Every row belongs to one group in each of 3 separate groupings. Each group adds its own fixed numbers to the row, and there is some noise. The rows also spread widely along 12 directions, which tell nothing about the answers.
(in the rows, 128 means zero)
Some rows, each with its group in each grouping after it:
[104 170 142 150 155  91 117  89  97 127 119 171  99 127 101 131 131 121
 155  38 126 153 156 125 120] : nulel j_836 Tizu
[143 139 105 104 128 100 151 138 125 141 154 188  95  68 140 132 173 134
 120 105 130 104 156  87  80] : ramab j_12 Kofu
[ 89 138 151 178 154 172 109 107 138 106 113 107 151 171 127 120 103 146
 139 116 104 164 141 121 120] : nerof j_288 mez
[149 173 122 112 134 136 149 106  88 140 147 138 156 101 115 139 131 102
 115 178 118  89 105 111 114] : kopo j_836 pip
[127  47 154 105 148 183  95 138 143 112 149  96 130 148 129 139 113 142
 143 177 111 139 141 158 152] : kopo j_12 Redi
[145 129 111 180 173 113 123  49 103 111 125 146 189 152  87 117 147  98
 104 132 117 164 133 135  82] : nerof j_160 Redi
[126 141 159 128 115 105 117 168 178 169 110  89 109 142 150 111 148  96
 134 165  74  68 122 144 145] : ramab j_701 Lubos
[138 121 120  92  77 145 148 161 147 105 131 126 124 109 136 139 134 111
 160 134 129 103 106 105 113] : foru j_288 pip
[122  72 141 114 150 109 100 173 130  73 109 117 165 121 164 146 121 136
 141 117  86 119 142 128 109] : nulel j_701 Tizu
[111 151 153 123 153 140 133 135 129 116 135 153  85 120 144 118 126 108
 127 123 121 114 119  99 125] : foru j_787 Lubos
[120 142 130 119 169 136 125 105  86 147 155 138 116 126 130 143 111 132
  82 142 140  98 150 170 152] : nulel j_787 Kofu
[132 152 102 153 147 150 120 110  98 114 155 164 159  87  93 139 131 138
  94 135 165 131 131  94  96] : kopo j_160 mez
[150 138 113 128 172 171 189  64 119 124 138 120 109 195 168 144 134 144
  86 165 134 166 156 134 112] : nulel j_787 mez
[160 155 129 131 150 155 153  79 134 135 134 141 107 135 152 125 154 137
 120 141 109 137 142  80  87] : foru j_836 Tizu
[170 126 124  94 107 114 163  90 103 141 127  85 192 166 150 153 124 113
 118 177  99 117 113 127 173] : nulel j_701 Redi
[147 140 115 116 134  93 132  99  94 136 148 154 131 115  97 138 122 119
 119 121 167 142 117 121 173] : kopo j_160 Tizu
[126 149 117 137  74 124 105 126 106 131 121  89 214 109 102 151 143 149
 115  94 143 109 149 152 102] : kopo j_160 Redi
[122 124 132 103 104  91 119 168 122 149 125 105 145 129 120 133 126 111
 130 123 136  85 129 173 170] : ramab j_701 Tizu
[153  98 118 129 141 171 122  93 149 129 163 166  84 116  87 123 151 106
 139 137 145 117 143 138  97] : foru j_288 pip
[109 184  98 117 125 100 169 168 138 136 136 183  54  94 135 130 171 121
 124  92 151 101 143 105  71] : ramab j_836 Kofu
[126 168  88 176  98  97 122 132 118 139 106 110 189 116  92 117 148 134
  89 116 152 129 116 128 131] : kopo j_787 Redi
[119 162 138 189 170 122 121 100 110 133  99  98 186 155 148 111 123 148
  87 149  98 144 123 114 135] : kopo j_787 pip
[103 141 133 147 103 139 137 150 203 133 116 116  58 161 102 114 181  72
 167 112 123 120 136 175  66] : ramab j_160 Redi
[129 123 148 186 168 136  78 107 148 168 118  80 142 157 115 107 125 119
  89 177  82  98 137 189 162] : nulel j_787 pip
[108  95 152 115 103 137 127 182 169  89  98  99 125 154 155 134 128 114
 172 121 100 147 117 109 122] : ramab j_160 mez
[113 126 132 111 151 132 117 149 111 121 150 173  85  93 113 133 129 131
 135  99 144 114 151 126 115] : ramab j_836 Tizu
[ 95 140 153 149 185 153 122 130 140 118 140 163  71 133 135 108 115 122
 137 138 118 150 112  87 132] : foru j_12 Kofu
[139  91  96 136 135 113 102 114 114 115 140 158 152 100  92 143 150 133
 116  90 147 125 162 137  99] : nulel j_701 Kofu
[102 199 142 166 133  66 110 110  92 167 111 115 162 134 121 128 120 151
  94  75 144 124 148 146 163] : kopo j_160 Lubos
[129 141 124 136  92 151 128 117 149 132 131 122 106 121  93 133 157 100
 146 104 126 108 140 149  96] : nulel j_787 pip
[ 99 133 121 174 109  53  89 173  91 113  76  95 247 119 124 120  98 166
 117  95 116 166  99  92 192] : kopo j_12 Redi
[136 101 120 108 129 149 127 173 141 113 138 131 125 108 132 132 132 120
 124 179 112 104 119 115 117] : ramab j_836 Redi
[143 158 123 101 108 135 164  97  92 106 131 145 158 113 135 159 128 109
 151 112 110 116 131  99  99] : nulel j_288 mez
[119 131 104 148 104 158  89 134  93 131 134  98 196 112  54 139 116 136
 105 126 178 114 134 187 122] : kopo j_836 Tizu

New rows, each followed by its group in each grouping:
[164 110 153 114 148 200 106  69 113 142 162 129 154 106 104 137 157 107
 130 174  75  80 167 144  57] : ramab j_836 Redi
[157 106  97 116 105 137 144 106  96  96 124 117 207 127 127 154 127 161
 120 111 152 157 145 118 103] : kopo j_288 Tizu
[139 133  96 124 136 120 148 152  97  78 126 150 189  91 130 136 140 111
 113 151 113 111 111  99  54] : nerof j_836 pip
[142 138 126 134 152  79 145  87  74  90 117 175 186 116 116 136 121  89
 147 107  99 151  96  63 133] : nulel j_701 pip
[ 95 170 109 143 149  68 158 130 122 148 122 130  94 177 138 126 121 143
  93  98 176 158 138 162 170] : nerof j_160 Kofu
[163  85 117 106  91  89 117 113 130 149 139 150 117 110  82 122 142 104
 155 110 143 137 115 119 181] : foru j_12 pip
[130 121 110  73 160 129 187 123  76  70 138 162 115 144 166 172 127 139
 131  98 152 156 157 133  76] : nulel j_836 Tizu
[134  76 125 108 122 156 112 109 101  74 139 155 151 101  87 149 140  99
 156  84 129 128 151 146  71] : nulel j_787 pip
[107 147 165 153 150  83 101 151 133 116  86 109 157 127 181 120 109 158
 148 102  66 134 127  82 153] : kopo j_288 Tizu
[120 108 125 103 122 124 176 181 172  88  97  98  79 190 181 139 124 120
 152 146 110 165 112 118 131] : nulel j_836 Lubos
[141  98 155 131 135  98  91 124 126 149 120 123 153 118 136 124 121 147
 128 114  90 111 158 124 161] : ramab j_288 Lubos
[147 126 111 123 119 110 136 137 123  90 135 160 174  79 121 127 155  94
 139 139  97 102 106  73  72] : nerof j_701 pip
[ 74 146 181 116 153 135 125 149 132 120 123 125  86 138 190 135 113 176
 162  82  98 150 151  83 142] : kopo j_12 Kofu
[114 116 130 129  67 159 114 124 123 131 124  84 149 151 102 145 113 166
 131  73 162 150 152 153 176] : nulel j_787 pip
[100 144 111 145 120 108 173 169 187 129  94  95  76 201 166 123 162 134
 120 110 150 161 147 162  96] : ramab j_160 Kofu
[121 139 123 154 123 185 147 101 158 122 135 124 108 154 106 122 144 125
 150 137 139 176 124 100 100] : kopo j_12 mez
[142 144 123 111 116 163 148  95 139 137 170 145 103 124 111 131 143 115
 131 149 131 114 127  97 131] : nerof j_701 Redi
[116 165 124 126 101 153 138 149  97 104 144 150 175  83 117 136 124 141
 119 105 146 112 124  60 100] : ramab j_701 Lubos
[138  70 142 110 112 112 120 122 169 136 127 134  86 151 110 123 157 107
 177  93 119 140 154 139 140] : ramab j_701 pip
[134 128 130 113  90 144 123 134 118 122 123  93 176 124 118 145 119 130
 146 131 129 112 124 145 132] : kopo j_288 Tizu
[ 80 163 160 147 136 144  93 138 120 121 129 139 109 114  94 125 117 124
 161  87 120 125 127 118 132] : kopo j_836 Redi
[125  98 130 125 164 140 131 142 143 109 142 172  72 124 128 116 125 110
 130 143 130 147 120  93 150] : ramab j_787 mez
[108 166 161 101 128 181 164 107 110 133 155 119 103 161 141 148 113 133
 127 124 152 130 146 137 127] : ramab j_160 Lubos
[115 172 159  98  99 186 127 111 106 144 168 112 126 107 122 158 121 146
 131 119 148  86 150 134 123] : kopo j_160 pip
[108 140 135 116 123 136 141 126  99 128 124 119 130 158 121 140 114 150
 136  86 157 153 151 150 141] : ramab j_836 Tizu
[142 100 159 128 132 142  73 111 138 144 141 118 124 108 110 134 118 122
 151 132  85  93 147 149 158] : nulel j_288 Tizu
[130 125 138 110 170 177 132 127 123 139 174 141 109 120 153 137 129 155
  92 175 126  92 159 118 125] : ramab j_701 Redi
[141 112 142 114 155 120 142 107  99  94 104 112 175 153 160 148 129 115
 141 134  71 133 138 134  86] : nulel j_836 pip
[145 171 113 160 169 129 132  64  89 147 156 174 135 103 102 131 124 136
  95 130 131 118 141 108 128] : nulel j_288 pip
[127 135 156 145 144 203 120 107 117 122 147 120 169 107 153 132 141 175
 117 133  91 121 172  91  57] : ramab j_12 pip
[115 140 122 134  99 118 137 154 153 119 113 144 104 123 107 119 152 108
 160  99 120 137 121  98 110] : ramab j_836 Redi
[150 103 142 123  73 122  79 119 133 167 138 112 168 100  84 125 133 134
 145 115 111 101 136 106 192] : ramab j_701 Redi
[ 95 106 143 176 136 121  70 153 143 111 116 127 143 104 133 110 121 189
 115  70 115 148 158  92 145] : nerof j_787 pip
[150 137 152 103 150 155 142  85 111 136 136 115 132 145 144 146 125  96
 139 180  71 106 121 125 118] : nulel j_836 Kofu
[126 143 126 114 156 145 141 126 141 139 161 153  60 119 153 145 133 149
 113 136 125  98 165 134 125] : nulel j_288 Redi
[128 172 124 150 163  89 127 133 120 140 136 152 124  97 160 129 141 160
  88 126 124 113 142  88 123] : kopo j_160 pip
[104 140 110 135 136 139 139 173 115  97 129 141 158 111 152 137 128 167
 100 115 147 124 139  85  95] : ramab j_701 Kofu
[169  92 115  91 104  90 124 128 123 151 138 149 124  92 106 127 151  88
 128 144 119  91 122 126 159] : ramab j_787 Kofu
[ 92 150 122 137 142  88 125 177 114  84 117 176 134  86 142 127 108 133
 142  89 118 129 113  67 128] : nerof j_288 mez
[116 148 158 156 141  92 110 135 147 116 103 129 123 124 165 128 128 146
 135  89  80 144 136  74 132] : nulel j_160 Lubos
[108  45 158  95 112 166 130 179 158  99  95  38 141 230 176 140  85 167
 155 159 111 188 129 151 202] : ramab j_836 Redi
[137 118 149 110 151 159  96 125 121 135 155 127 120  91 115 135 138 101
 122 162 108  66 140 168 105] : kopo j_787 Tizu
[125 148 160 119 122 140 128 152 109 155 137  97 163 117 142 121  98 121
 122 194  91  94  90 108 188] : ramab j_12 pip
[106  47 151 141 158 147 105 130 128  61  93  96 189 205 139 128  95 137
 153 117 114 202 119 122 152] : foru j_701 Redi
[121 107 168 122 151 146 126 106 148 132 129  90 103 200 133 128  96 115
 147 177 113 166 101 135 213] : kopo j_160 Redi
[125 133 131 131 140 140 154 154 176 128 104  78 114 180 191 121 142 142
 118 183  79 131 128 121 107] : nerof j_836 Kofu
[136 117 118 143 116 179 122 102 148 118 136 137 110 134  78 124 158 109
 148 116 142 138 139 134  70] : foru j_836 pip
[121 123 140 136 109 119 111 104  94 134 111 102 213 129  90 135 157  99
 144  92 100 106 162 195  65] : ramab j_12 Redi
[130 118 134 146 121  98 122 127 142 111 100 107 146 156 145 135 126 140
 129  99 110 164 135 113 139] : nulel j_160 Lubos
[138 109 163 118 148 158 122 130 128 117 117  72 174 151 200 138 114 173
  98 172  78 121 147 109 137] : kopo j_787 Lubos
[123 179 118 142 108 100 135 108  91 170 114  72 184 162 124 146 107 149
  93 113 145 106 149 205 169] : nulel j_288 Tizu
[126 166 117  92 115 112 177 138  91 140 159 167 110 101 146 140 126 151
 114 116 157 128 130  77 159] : ramab j_12 Redi
[120 129 138 121 104 107 115 141 103 124 123 150 143 101  92 126 125 111
 159  92 121 123 120 104 144] : ramab j_836 pip
[114 167 156 149 114 109 122 140 151 139  98  78 140 157 175 129 124 169
 131 109 103 149 129  94 161] : kopo j_160 Tizu
[115 150 127 105 131 184 151  78  88 135 169 137  97 142 133 162 122 186
  97  76 180 138 196 151 132] : nulel j_787 Redi
[147 132 136  77  72 109 153 118  95 120 129 141 157 102 133 143 136 117
 155  93 115 124 121  73 152] : ramab j_787 Redi
[105 144 109 180 149 179 138 145 130  97 117  80 195 172 137 120 100 153
  79 180 139 148 118 144  99] : nerof j_288 Lubos
[137 137 133 154 135  77  90 129 123 124  96 132 196  79 130 124 153 109
 140 119  56  86 128 103  76] : kopo j_288 Kofu
[101 132 157 115 158 155 143 160 101 104 136 132 144 133 139 126  96 103
 128 171 113 125 100 124 131] : ramab j_12 Lubos
[102 144 172 118 158 190 124 134 116 110 127  70 165 163 188 155 102 150
 117 174  95 110 142 144 109] : kopo j_160 mez
[125  98 140 131 127 197 108 140 134 101 125  82 164 149 130 128 116 125
 116 164 127 119 122 157 115] : foru j_787 Tizu
[154 103 161 155 127 123  71 111 142 146 109 107 175 101 141 110 139 150
 124 125  57 117 145  82 146] : ramab j_787 Tizu
[ 96 103 127 112 133  86 141 147 129 108 117 124  84 190 133 147 107 134
 142  82 166 179 139 173 190] : nulel j_160 Redi
[115 124 139 161 167  86  89 139 135 139  96 118 147 136 155 119 131 143
 112 111  91 107 158 153 123] : foru j_288 mez
[ 86 157 131 148 132 151 125 152  99 100 107  91 178 155 110 136 104 129
 127 124 147 141 114 162 109] : kopo j_836 Tizu
[165 120 127 111 117 131 135 112 118 155 141 107 172 129 140 136 139 140
  97 161 116 102 146 118 140] : ramab j_701 Lubos
[137  87 122  85  74 107 116 164 132 106 123 103 168 117 103 147 129  80
 157 139 122 100 108 161 135] : nerof j_160 mez
[141 123 128 122 167  92 140 117 124 130 133 161 111 117 145 126 142 114
 135 143 102 138 125  94 130] : kopo j_12 mez
[ 61 159 150  82 108 106 166 202 104 103 121 135 102 129 173 150 118 153
 157  51 148 128 152 131 124] : ramab j_12 Redi
[106 123 141 171 157  98 115 134 140  96  74 109 176 174 158 117 135 129
 136  98  88 160 130 104 105] : foru j_701 mez
[124 142 126 144  78 109 110 178 180 161 122 106 107 117 119 114 139 137
 125 136 129 112 112 103 184] : ramab j_160 Redi
[141 122 126 125 145 164 113 102  89 117 147 129 183 107 120 151 105 132
 113 157 110  99 140 132 122] : nulel j_288 mez
[152 140 121 132 104 134 122 125 122 129 125 130 181  92 105 121 147  83
 134 163  98  96  96 102  96] : foru j_12 mez
[123 117 148 176 175 140  93 116 175 140 123 132  69 149 125  93 139 120
 120 135 111 138 133 130 140] : foru j_787 Tizu
[127 185 108 121 122 104 169 130 119 137 127 131 127 135 148 146 146 113
 114 125 128  99 132 125 109] : nulel j_701 mez
[120  73 147  38 110 124 144 183 139 118 140 136  55 136 151 152 121 112
 177 122 129 112 136 141 163] : ramab j_836 Kofu
[106 103 162 134 113 154  83 125 125 128 137 131 132 111  70 122 128 107
 175  84 124 129 144 156 120] : ramab j_12 Tizu
[109 106 104 128 117  92 101 195 148  90 119 167  95  80 114 138 142 137
 146  74 130 126 139 102 111] : nulel j_836 Redi
[138 150 138 186 154 119  95 105 110 139  97  92 219 130 124 105 141  98
  88 164  73  88 116 152  96] : foru j_787 pip
[116 153 129  98 118  93 149 151 103  94 114 150 131 107 158 152 129 132
 152  84 100 125 129  83 111] : nulel j_836 Redi
[137 114 127  63  83 158 138 143 113 128 166 130 108  99 127 169 109 141
 139 115 155  88 151 144 155] : nulel j_288 Lubos
[171 109 103 147 163 111 127 123 150 149 145 151 131 112 112 109 162  98
  85 195 116  96 127 123 108] : ramab j_701 Lubos
[125 125 171 152 164 147  93 113 182 160 132 125  42 148 128 111 128 117
 147 152  71 125 135 116 163] : nulel j_836 Lubos
[161 134 102 101 103 121 146 131 104 136 127  96 170 125 123 155 136 114
 108 160 126  90 128 169 116] : nulel j_836 Tizu
[124 128 126 113 116 162 141 138 158 113 131 123  83 143 105 133 152  95
 167 137 135 130 123 148  85] : kopo j_836 Tizu
[138  70  91 119 114 101 127 154 129  99 104 111 154 155  95 141 127  99
 135 136 140 151 113 169 134] : nulel j_836 Kofu
[118 105 124 120  93 139  95 174 116 124 127 101 161 123 114 132  84 165
 117 142 153 134 101 104 218] : foru j_836 Redi
[129  83 122 146 147 100 106 136 159 117 101 104 129 163 107 120 143  98
 150 129 119 135 138 201 113] : kopo j_288 Tizu
[107 146 141  97 134 178 134 156 127 121 143 120  99 125 139 143 131 110
 133 152 126  78 132 155  80] : foru j_836 Kofu
[139 137 115 103  86 160 137 155 134 162 157 124  99 115 113 136 110 152
 115 162 162 119 115  90 203] : ramab j_836 mez
[132 159 125 122 144 117 131 152 156 136 145 165  84  83 151 128 159 119
 128 148 104  84 126  69 108] : kopo j_701 mez
[ 97 153 145 116 148 176 128 137 131 128 157 139  60 121 140 149 127 159
 129 105 135 104 173 144 101] : nulel j_836 pip
[121 129  86 124 164 156 140 157 111 107 163 161 112  91 136 139 135 158
  66 154 181 109 145 128  91] : kopo j_787 Kofu
[102 177 145  98 112 117 156 141 100 133 137 129 101 138 137 142  92 114
 131 128 135 117  96 116 214] : nulel j_787 Redi
[135 133 146  72 125 153 153 167 122 138 140  97 115 136 177 146 118 132
 122 182 109  83 131 146 137] : ramab j_836 Tizu
[129 107 142 188 220 154  93  94 166 144 142 142  79 149 148 107 132 177
  99 159 105 152 170 118 133] : kopo j_288 pip
[196  89  93  63  72 138 152 158 125 151 156  92 192  98 146 155 151 132
  79 210 135  55 136 139 125] : ramab j_701 Lubos
[157  93 124 144 122  89 105  87 181 163 119 123  80 154 108 128 170 116
 142  97 111 144 169 156 141] : nulel j_160 mez
[108 199 125  84  94  53 161 135 110 184 143 152  55 117 141 141 140 151
 130  58 154  99 160 133 186] : nerof j_836 Redi
[101 147 118 138 122 150 123 157  62 101 137 130 195 104 107 134  83 161
  87 109 182 135 118 116 161] : ramab j_787 Tizu
[139 148 125  99 142 109 155 147 140 156 146 141  73 132 158 126 117 121
 106 167 139  95 117 126 179] : foru j_288 Lubos
[100 123 129 114 147 131 152 137  75 108 121 117 155 177 128 145  96 147
 112 103 170 162 150 171 141] : ramab j_836 Lubos
[138 138 125 129 108  91 122 154 124 137 119  99 166 123 143 136 117 151
  99 143 135 122 117 112 172] : kopo j_160 Lubos
[193  71 101 133 154 125 139  63 158 140 127 101 142 182 118 132 175  93
 115 176 104 133 156 186  92] : nulel j_701 Tizu
[156  81 124 125  79 130  89 128 140 117 135 137 157  88  68 128 145 104
 157 106 134 130 123 115 127] : ramab j_160 Tizu
[138 166 120 176 122 115 113 119 173 165 120 109 127 128 103 105 165 104
 121 153 109 102 116 124 117] : kopo j_701 Tizu
[ 83 189 148 147 146  85 160 161 145 127  87  83 100 200 193 135 115 143
 120 106 118 150 128 154 152] : nulel j_160 Tizu
[119 100 130 130 125 155 111 164 141 126 141 122 133 133 110 122 104 126
 127 165 139 127 107 105 183] : ramab j_701 mez
[121  81 131 125 130 147 117 149 136  76 121 129 155 131 124 138 140 121
 143 118 120 146 141 126  80] : ramab j_160 Redi
[124 166  79 150 117  66 170  96  88 131 115 144 169 160  99 128 125 129
 107  87 174 168 128 143 151] : nerof j_288 Redi
[127  81 156 126 166 195 119 117 151  94 138 121  93 160 139 136 114 128
 157 165  91 155 131 113 122] : nulel j_836 pip
[142 110 149 125 121 141 102 103 166 167 132  94 112 151 135 125 161 134
 131 125  98  91 171 161 123] : foru j_701 Redi
